Every row belongs to one group in each of 4 separate groupings. Each group adds its own fixed numbers to the row, and there is some noise. The rows also spread widely along 11 directions, which tell nothing about the answers.
(in the rows, 128 means zero)
Known rows, each followed by its group in each grouping:
[132 151 131 130 112 162 154 166 166 163  91 158 140 144 106 151 160 109
 153 145 151 120 110 110 133 152 167 137 152 113 139 107 182 126] : V (1) (0) Dep
[106 138 162 135 123  75  94 146  82 144 156 128 151 173 144 153 108 165
 122 151 160 183 139 130 140 109 135 150 172 138 145 123 107 117] : U (0) (1) Bil
[110 131  75 105 118 139 160 139 167 116 127 138 174 122 166 154 138 111
 152 137 158 156 131 166 123 156 159 106 153 136  97 123 163 145] : V (2) (0) sova
[175 118 115 130 107 173 112 144 145 144 128  99 117 137 142 132 108 134
  80 158 128 131 141 118 128  92  99 135 114 155 132  97 154 121] : Y (2) (2) sova
[127 114 114 140 126 163 119 109 143 110 156  99 160 142 158 135 119 104
 122 136 136 143 151 131 127  93 119 116 100 161  88 123 144 128] : G (0) (1) Bil
[130 152 147 141 140 138 127 139 143 139 129 140 142 157 122 112 189  66
 182  75 141 107 143  73 140 149 145 136  85 135  50 130 138 147] : G (1) (2) Fatif
[129 146 108 106 108  94 145 181 123 178 105 144 129  96 113 122 162 166
 134 129 137 116 119 153 117 151 163 121 166  91 158  98 149 149] : B (2) (0) Dep
[ 78 123 192 141 144 117  81 182 124 141 162  91 131 146 118 159 136 133
 157 118 165 124 171  81 116 146 176 128  81 116 112 129 120 105] : B (1) (2) Fatif
[ 85 116 157 149 146 109 101 116 116 105 155 108 127 127 124 130 116 138
 139 110 134 141 137 132 128 126 146 128 104 127 102 150 110 123] : U (1) (1) Bil
[115 127 174 137 106 112 108 185 104 166 130 109  83 153  89 179 109 181
 123 153 153 138 122 111 144 150 140 149 133 111 199  84 127 100] : Y (1) (2) Fatif
[156 142 140 136 119 143 126 169 152 198  83 147  95 171 133  96 174 137
 124  66  97 124 142  73 138 135 129 145  99 165  82 132 143 138] : B (0) (2) sova
[112 111 124 128 166 166 115 131 137 106 126 113 115 147 160 102 129 133
 136  81 106 168 162 150 135 111  81 104  95 173  51 182  96 118] : G (2) (2) Dep
[146 154  79 117  98  81 169 106 120 122 119 166 157 137 132 142 134  83
 142 128 160 146  97 132 158 129 136 155 172 139 120  88 146 159] : Y (2) (1) Fatif
[ 64 137 167 134 159 166 123 189 128 124 154 127 121 116  92 139 122 144
 175 119 163 138 115 159 108 154 155  96 157 102 161 148 146  93] : G (0) (1) Dep
[ 78 138 162 133 155  89 110 165  89 128 163 137 126 127 100 100 143 151
 145 110 158 151 134 160 113 131 141 115 170 113 142 157 111 129] : G (0) (1) Dep
[133 135 162 131 170 129  80 129 132  52 183 120 148 112 119  96  84  90
  93 163 166 129 144 110 102  56 132 155 133 124 120 176 116 105] : Y (2) (1) Bil
[ 74 120 147 137 155  71 124 122 107 121 139 136 126 136 117 101 129 123
 125 107 149 138 128 117 126 115 152 141 136 152 107 150 131 144] : V (2) (1) Fatif
[159 159 144 121 164  71  88 119 109  50 184 153 168 106 118  59 110  69
  83 165 173 121 137 105 105  44 139 179 167 114 113 178 109 146] : Y (2) (1) Bil
[107 123 135 124 140 106 123 152 146 120 141 122 146 136 147 118 141 112
 137 115 148 148 165  87 129 129 170 139 107 136  77 151 144 141] : V (0) (2) Fatif
[124 136 108 118 106 104 142 151 116 165 116 158 133 123 139 112 148 162
 125 114 134 150 117 160 132 145 142 126 178 142 132 119 147 150] : U (2) (1) sova
[120 152 166 163 161 101  96 106 126  64 178 131 144 159  99 163 101  49
 147 162 177 114 121  72 131  93 122 174 113 110 124 135  99 112] : G (1) (1) Dep
[128 121 149 127 116 131  98 165 117 172 148  99 148 186 168 160 153 142
 148 116 142 168 188 111 144 129 120 121 102 163  86 116 111 119] : G (0) (2) Fatif
[174 130  84 137  97 164 176 118 145 143  77 146  82 131  89 114 125 113
 114 121 115  91  67 102 156 110  90 160 123 152 141  66 171 135] : G (2) (2) Fatif
[ 88 156 159 147 123  95 127 166  96 190 143 137 159 195 127 132 169 109
 168 109 177 142 116  82 151 150 158 141 161 158 114  88 168 141] : G (0) (2) Fatif
[160 154 111 134 148 133 138 119 140  74 128 151 117 115  96  96 123  74
 130 122 140  98 101 105 134  98 103 162 128 111 107 132 124 136] : G (2) (2) Dep
[108  94 111 115 139  65  99 116 106  69 182  53 122  75 154 150  90 146
  94 149 138 152 193 166 116 113 127 109  81  85 106 128  81 143] : Y (2) (2) Dep
[136 135 104 131 117 109 134 112 117 119 111 142 112 142 130 140 128 140
 142  98 114 157 130 162 149 132 102 127 138 128 104 128  97 135] : U (0) (1) Dep
[138 154 161 137 136 122  96 141 117 132 128 128 118 180 132 155 141 120
 166  83 132 152 147 101 152 137 110 151 107 133  74 132  90 107] : U (0) (2) Bil
[151 130 103 142 112 206 149 117 151 138  88 163 129 169 119  88 133 128
 105 137 125 142  99 164 141  89  89 127 177 209 124 122 170 127] : V (1) (1) sova
[170 146  87 117 123 102 131 110 138 103 123 141 161 130 146  94 144  73
 114 117 149 116 139  99 134  87 122 161 122 152  65 119 135 166] : B (2) (2) Fatif

New rows, each followed by its group in each grouping:
[120 132  92 138  93  69 139 100 116 142 140 118 172 162 163 176 113 113
 124 151 156 157 127 120 153 108 138 151 141 155 116  67 146 155] : B (0) (1) Bil
[144 136 133 139 148 137 112 135 103 116 145 135 114 148 110  65 133 127
 102 114 136 126 114 149 125  88  77 132 154 162 114 139 118 131] : G (2) (2) sova
[ 54 113 110 143 145  48 150 105 122 120 115 131 133 142 139 119 115 140
 132 119 133 164 119 133 147 146 167 129 130 140  98 153 132 162] : V (1) (0) Dep
[100 115 133 107 117  72 127 169 131 142 136 136 141 113 160 193 125 160
 139 156 148 178 180 127 126 147 169 140 137  96 143 136 115 133] : V (2) (1) Dep
[122 132  65 136 128 112 186  90 143 121  90 154 121 134 119 106 115  96
 134 114 118 124  63 130 159 125 115 143 142 154 106 114 158 156] : G (2) (0) Dep
[109 132 120 113 153 102 106 144 124  72 185 108 178  96 128 114 121  96
 131 147 193 118 143 130 105 104 161 130 134 107 106 120 136 136] : B (2) (2) Fatif
[137 147 116 119 168 122 116 115 137  39 174 139 171 129 122 123 107  56
 147 157 183 128 119 124 120  89 121 149 138 123  94 150 104 121] : G (2) (0) Fatif
[117 119 109 131 107 136 147 153 125 153  95 159  94 134 111 152  74 191
 105 156 133 155  67 154 145 125 119 153 185 149 199 106 152  98] : U (2) (1) sova
[156 172 148 128 106 117 142 152 147 162 106 175 134 152 114 140 182  89
 161  97 137 118 135  77 138 139 158 161 139 119 103 115 150 143] : V (0) (1) Bil
[ 92 133 128 137 176 152 133 127 152  23 170 153 161  91  99  85  70  96
 128 172 178 134  92 142 105  86 153 142 163 118 136 188 148 114] : G (1) (1) Bil
[120 132 127 126 116  64 137 131 101 131 148 136 124 122 111 114 149 126
 136 113 141 130 128 131 132 130 139 136 135 113 129 106 115 156] : G (0) (1) Fatif
[147 132  84 131  83  58 147  86  80 137 147 119 137 127 115 134 145 105
 112 139 151 107 107 153 146 105 102 138 147 133 132  42 128 181] : G (2) (1) Fatif
[118 125 129 116 134  98 123 141 122 113 130 109 100 105  92 134 133 136
 142  98 128 104 122 144 115 140 130 118  98  94 124 109  99 123] : B (2) (0) Fatif
[114 153 139 121 155  98 107 140 134  27 171 132 147 121 118 170  89 112
 161 142 177 155 139 136 124 128 134 153 127  86 115 148  68 105] : B (1) (2) Bil
[113 141 118 148 142 144 124 117 112  90 163 107 140 146 100 124 102 108
 133 150 170 137 101 161 139  97  91 119 162 143 138 102 136 119] : G (0) (2) Dep
[112 118  73 134 129 102 181  92 142 113 103 138 107  93 124 114 126 109
 135  92 101 117 102 139 136 133 125 126 101 127  95 122 144 165] : G (2) (1) Dep
[125 111  77 117 114 131 152 115 143 147  89 128 110 113 163 102 132 175
 115  88  79 173 147 176 142 129 119 102 124 161  86 154 133 152] : U (0) (1) Dep
[127 125 128 133 140 179 126 138 182  72 139 117 123 112 104 158 112 104
 135 152 147 111 125 121 111 131 146 122  93 103 124 134 137 102] : V (1) (0) sova
[131 149 125 134 114  94 152 135 125 143  91 168  95 141 100 122 145 135
 135 101 118 136 108 122 147 135 130 147 156 123 137 123 127 138] : V (0) (1) Dep
[134 147 131 109 141 140 111 150 133  87 136 146 140 112 117 101 134 149
 140 124 141 143 132 172 116 131 136 118 154 101 115 167 101 117] : U (1) (0) Bil
[ 98 142 133 142 143 103 114  97 112  67 170 134 165 148 109 126 119  74
 141 156 187 135 121 142 131  95 136 143 159 146 113 127 127 136] : V (1) (1) Fatif
[166 134 135 142 141  99 104 117 157 115 163 111 161 132 137 123 142  34
 105 158 154  76 142  28 116  89 157 172  67 113  78 119 144 153] : G (2) (0) sova
[110 126 147 129 127 125 140 170 118 164  98 148  81 155 104 135 109 191
 132 123 115 143  89 132 144 135 114 145 149 128 175 126 121  99] : G (2) (0) Bil
[124 129 165 145  86 156  99 166 110 229 147  67 154 163 140 160 179 138
 142 120 152 110 166 103 138 146 158 105 107 138 112  44 191 133] : U (0) (2) Bil
[132 149 141 128 118  60 122 143  74 137 117 159  85 135  85 113 107 187
 100 132 133 137  90 148 135  96 101 171 186 122 188 111  90 123] : B (2) (1) Bil
[ 72  98 116 124 144 170 136 173 150 133 119 111 129  98 112  94  85 181
 105 153 147 124  94 158 105 112 166 103 153 150 170 135 191 107] : B (2) (0) Fatif
[132 116 104 107 114 107 123 173 128 165 132 125 172 115 145  86 121 165
  72 187 162 131 132 132 110  82 167 139 176 153 157 115 182 149] : B (2) (0) Fatif
[106 120  88 115 108  72 175 129 106 149  88 150  87 141 121 137 127 182
 149  89 109 162  94 171 157 163 109 126 144 136 135 110 100 139] : G (2) (0) Fatif
[125 126 102 122 110 112 148 136 143 157 119 132 145  96 128  96 167 102
 127 105 135  92 134 107 118 123 173 128 114 131  98 100 177 166] : B (2) (1) Fatif
[124 140 140 135 127  97  98 140  99 108 163 101 122 154 116 141 122 128
 129 121 156 136 137 146 130 119 102 129 129 130 120  97  92 123] : B (0) (2) sova
[166 179 106 109 111  73 145 145 117 105 130 174 145 144 133 160 129 101
 153 136 170 164 111 121 154 135 129 178 182 102 128 107 111 140] : Y (2) (2) Bil
[ 67 124 114 148 141  79 153 115 122 132 151 112 163 126 116 117 131  70
 150 129 173  92  81  90 131 137 184 131 119 131 112  87 190 161] : G (2) (0) Fatif
[ 97 124 122 135 133 115 152 149 157 147 119 136 153 141 138 108 126 108
 117 143 159 129 118  57 135 120 192 153 134 157 109 125 208 149] : V (0) (2) Fatif
[ 82 119 120 129 159  95 117 107 120  95 142 115 138 122 156 112 142 121
 157  64 116 166 166 159 129 143 139  99 102 136  49 180  96 143] : U (0) (1) Dep
[138 165 172 145 139 170 106 143 121  99 129 172 128 191  72 132 123 100
 148 149 176 132 101 125 141  92  96 164 183 160 151 131 117  85] : V (1) (1) Fatif
[ 73 111 128 147 164 113 134 118 136  83 161 126 149 108 113  96  84  93
 114 152 169 112  97 100 118  90 162 149 128 147 131 145 172 131] : G (2) (1) Fatif
[126 133 115 122  91 136 152 173 129 201  73 162 116 172 143 138 147 195
 124 133 125 187 134 155 159 147 123 134 187 163 149 112 156 136] : V (1) (2) Dep
[ 95 134 178 138 164 100 103 162  83  92 135 135  64 137  74  82  87 200
 111 111 132 159  98 169 130 118 102 140 175 115 168 175  81  99] : Y (1) (2) Bil
[170 153 105  92 107 190 137 163 167 107  95 165 129 150 155 203 121 154
 186 111 128 190 143 160 153 166  94 142 141 120 103 133  89  83] : U (2) (2) Bil
[154 142 162 141 128 118 115 144 129 142 119 132  98 153  86  92 148 102
 114 110 133  94 124  62 136  97 130 166 114 137 112 117 144 131] : V (0) (2) Fatif
[111 146 145 131 129 117 111 170  88 202 109 153 137 176 129  90 151 171
 127 116 147 160 119 144 150 121 121 138 202 174 133 124 152 131] : U (2) (2) Dep
[ 80 111  75 159 110 103 166  84 126 144 109 122 143 137 126 118  90 126
  94 159 144 130  80 138 151  98 139 139 157 182 143  84 195 160] : B (1) (1) Dep
[104 122 166 159 148 118  94 137 117 149 136 133 118 177 129 143  97 131
 114 133 144 144 112  84 139  99 122 165 130 170 135 133 129 100] : U (2) (1) sova
[ 66 126 149 137 143 155 135 178 153 145 153 136 166 140 136 167 109 110
 166 157 191 145 110  92 122 138 187 140 146 143 154 126 192 101] : G (2) (1) Fatif
[ 30 115 160 117 178  95 113 190  95 101 140 125  94 116 107 110  97 204
 161  79 151 174 122 184 113 160 142 106 153 122 138 180  89  94] : B (2) (2) Fatif
[125 125 128 133 113 101 150 126 102 129  96 130  58 100  51  82 131 183
  99 116 102  94  84 171 129 126 118 126 140  96 176 105 123 142] : V (1) (0) Bil
[145 110  80 106 135 132 137 135 147  89 129 139 124 113 165 103  96 158
  92 138 121 176 140 164 127 108  93 134 139 148 106 164 110 137] : G (2) (2) sova
[ 74 122 106 143 174 130 154 109 163  92 105 133 114 145 139 100  91 116
 139  90 113 161  97 127 145 127 141 121 117 163  85 190 139 120] : Y (0) (0) Dep
[180 166 160 107 119 101 112 198 115 127 138 168 116 137  95 126 138 147
 127 151 158 136 129  96 125 117 127 180 166  88 167 128  99 118] : G (0) (2) Fatif
[127 132 140 102 123  95 135 196 122 148 126 149 110  98 115 109 150 168
 128 122 142 131 134 113 121 146 157 144 142  94 151 131 129 137] : G (2) (2) Fatif
[112 112  90 133  87  48 160 120  96 188  87 116  92 119 107 123 123 181
  97 116 107 115  80 143 146 133 133 138 136 127 164  58 149 164] : B (2) (0) Bil
[122 152  89 132 126  79 144 116 119 129 112 159 173 170 142 131 103 107
 121 166 165 162  86 132 153  94 126 172 195 169 131 113 143 145] : B (2) (0) Dep
[ 57 126 160 132 153 122 117 186  88 130 151 121 123 148 115 104 100 202
 141 117 156 182 111 176 128 137 126 108 191 145 161 154 129 104] : G (0) (2) Bil
[131 184 149 122 139 154 120 183 133 112 148 162 168 148  90 116 146  88
 170 132 201 121 104 116 121 127 154 145 194 126 138 113 155 112] : B (0) (2) Fatif
[140 136 120 125 111  92 133 167 127 170  92 160 127 142 121 105 117 179
  84 169 131 146 112 119 136 103 140 163 180 138 173 126 138 139] : B (1) (0) Dep
[ 78 123 101 135 138 123 163 124 130 123 120 139 140 116 108  60 137 135
 113 123 146 126  84 177 122 135 160 100 177 151 124 128 185 163] : V (1) (0) sova
